The rows are grouped in 3 ways, from coarse to fine. Each group lies inside one group of the grouping before and may be the whole of it. The rows also spread widely along 3 directions, which tell nothing about the answers.
Known rows, each followed by its group in each grouping:
[ 16  -6 -34   9  28  32 -14   2  27  37  19 -26   2  29] : j_807 j_329 nalo
[ 40  14 -17  -6 -22  -1  -6  10  -7 -47  -2  12 -16 -54] : j_756 j_215 vusu
[ 11  27 -27 -13 -31  -9 -18 -15  14   8  59 -23  -7 -36] : j_756 j_260 Tazep
[ 10   5 -23  -1 -16  -7 -29  -8  13  21  47 -10 -16 -54] : j_687 j_844 Pila
[ 65  18  -6 -14 -34   3  28  -5   2  -1  13  16 -11 -49] : j_807 j_501 Lanov
[ 29  11 -22  -6  -8  -8 -11 -12  18   7  26 -20 -16 -52] : j_687 j_767 Dadaz
[ 22 -15 -37  31  -7  38  29  37  -8 -17   5  58  14  -9] : j_807 j_501 Sasi
[ 37  -5 -32   9  41  23 -63 -12   8  29 -10 -14  -2  -6] : j_687 j_844 bif
[  4  -3 -26  18 -14  14  23  15  13   0  52  -5 -10  -7] : j_807 j_153 lam
[ 13  10 -34  -1  39  12 -52 -31  62  36  36 -73 -21  15] : j_756 j_215 Lof
[ 66  31   0 -28 -10 -15 -13 -26   9 -21   1 -17 -26 -64] : j_756 j_215 vulom
[ 25 -25 -39  28  35  34 -47  13 -10  -3 -30  33   1  -8] : j_687 j_844 Pila
[ 10 -16 -42  27  18  41   0  16  34  29  31   1   6  29] : j_807 j_501 Sasi
[  9 -31 -49  37  37  57  -9  25  29  18   2  10   7  45] : j_807 j_501 Lanov
[ 17  -6 -31  22 -31  21  41  31  -6 -10  32  45   6 -27] : j_807 j_501 Sasi
[ 32  20  -9 -19 -40 -25 -14 -19   0  11  44  -2 -21 -92] : j_687 j_844 Pila
[ 32  20 -13  -9 -31   4  26  -2   2   8  35  -3  -4 -32] : j_807 j_329 nalo
[  8   9 -26   8 -18  -3 -24   4  -2  16  45   4  -5 -55] : j_687 j_844 bif
[ 44  17 -15  -8   2  -6 -17 -12  11 -18   9 -14 -19 -44] : j_756 j_215 vulom

New rows. What belongs after each?
[ 30  35 -17 -22 -51 -17  -2 -14  -4 -14  49  -1  -7 -69] : j_756 j_260 Tazep
[ 28  -9 -28   9  23  19 -45  -8   4  11  -6   5  -8 -27] : j_687 j_844 Pila
[ 13  19 -33  -9  -5   3 -36 -19  27  23  52 -38  -5 -14] : j_756 j_260 Tazep
[  8 -12 -42  18  45  28 -65  -7  22  41  12 -19   0   4] : j_687 j_844 bif
[ 40   3 -18  -8  21  15  -7 -20  37  32  28 -51 -17   9] : j_807 j_153 lam
[ 16  -4 -31  22  -7  10 -22  20 -26 -10   2  43   3 -50] : j_687 j_844 bif
[ 47   8 -19  -7  -3  17   4 -11  32  29  26 -15 -12 -11] : j_807 j_501 Lanov
[ -9   0 -38  15  24  12 -35  -2  43  13  48 -35 -15   1] : j_756 j_215 vulom
[ 27  28  -9 -20 -38  -7  22 -19  20  29  62 -32 -12 -40] : j_807 j_329 nalo
[ 90   9 -15 -17  46  17 -40 -40  14   9 -52 -29 -13 -31] : j_687 j_767 Dadaz
[ 21  22 -14  -7 -19 -14  -8 -10  21 -12  44 -22 -22 -56] : j_756 j_215 vulom
[ 67  -3 -17  -6  36  27 -10 -21  21  11 -16 -30 -12  13] : j_807 j_153 lam
[ 14  24 -23 -15  14  -6 -42 -38  60  37  58 -79 -28 -11] : j_756 j_215 Lof
[ 12   9 -18  -3 -15   1  14  -9  32  22  68 -38 -18 -12] : j_807 j_153 lam
[ -8  -3 -38  31 -21  23  30  38  -9  -7  38  31   8  -7] : j_807 j_329 nalo
[ 24  33 -25 -16 -36 -10 -12 -17   7  -2  50 -14  -9 -50] : j_756 j_260 Tazep
[ 39  38 -16 -25 -49 -20  -5 -17  -6 -15  44  -3  -9 -71] : j_756 j_260 Tazep
[ 31 -16 -35  12  50  34 -64 -12  19  28 -17 -12  -7   2] : j_687 j_844 Pila
[-27   1 -37  19 -24  11  22  23  23  31  81 -12   1  -5] : j_807 j_329 nalo
[ 69   4 -17 -11  26  27 -16 -24  36  34  -6 -28 -10   8] : j_807 j_501 Lanov
[ 67  15  -6 -17  -7   1  12 -23   9   2  16 -24 -17 -29] : j_807 j_153 lam
[ 12   3 -23   5 -16  -1 -25  -6   4  12  35   3 -15 -54] : j_687 j_844 Pila
[ 54  13 -17 -22  23   7 -49 -30  42  11   1 -59 -28 -15] : j_756 j_215 vusu
[-22 -23 -49  35  16  42  -6  27  47  42  61 -10  -1  42] : j_807 j_501 Lanov
[ 19  11 -32   0  35  16 -43 -20  48  20  22 -55 -16   6] : j_756 j_215 Lof
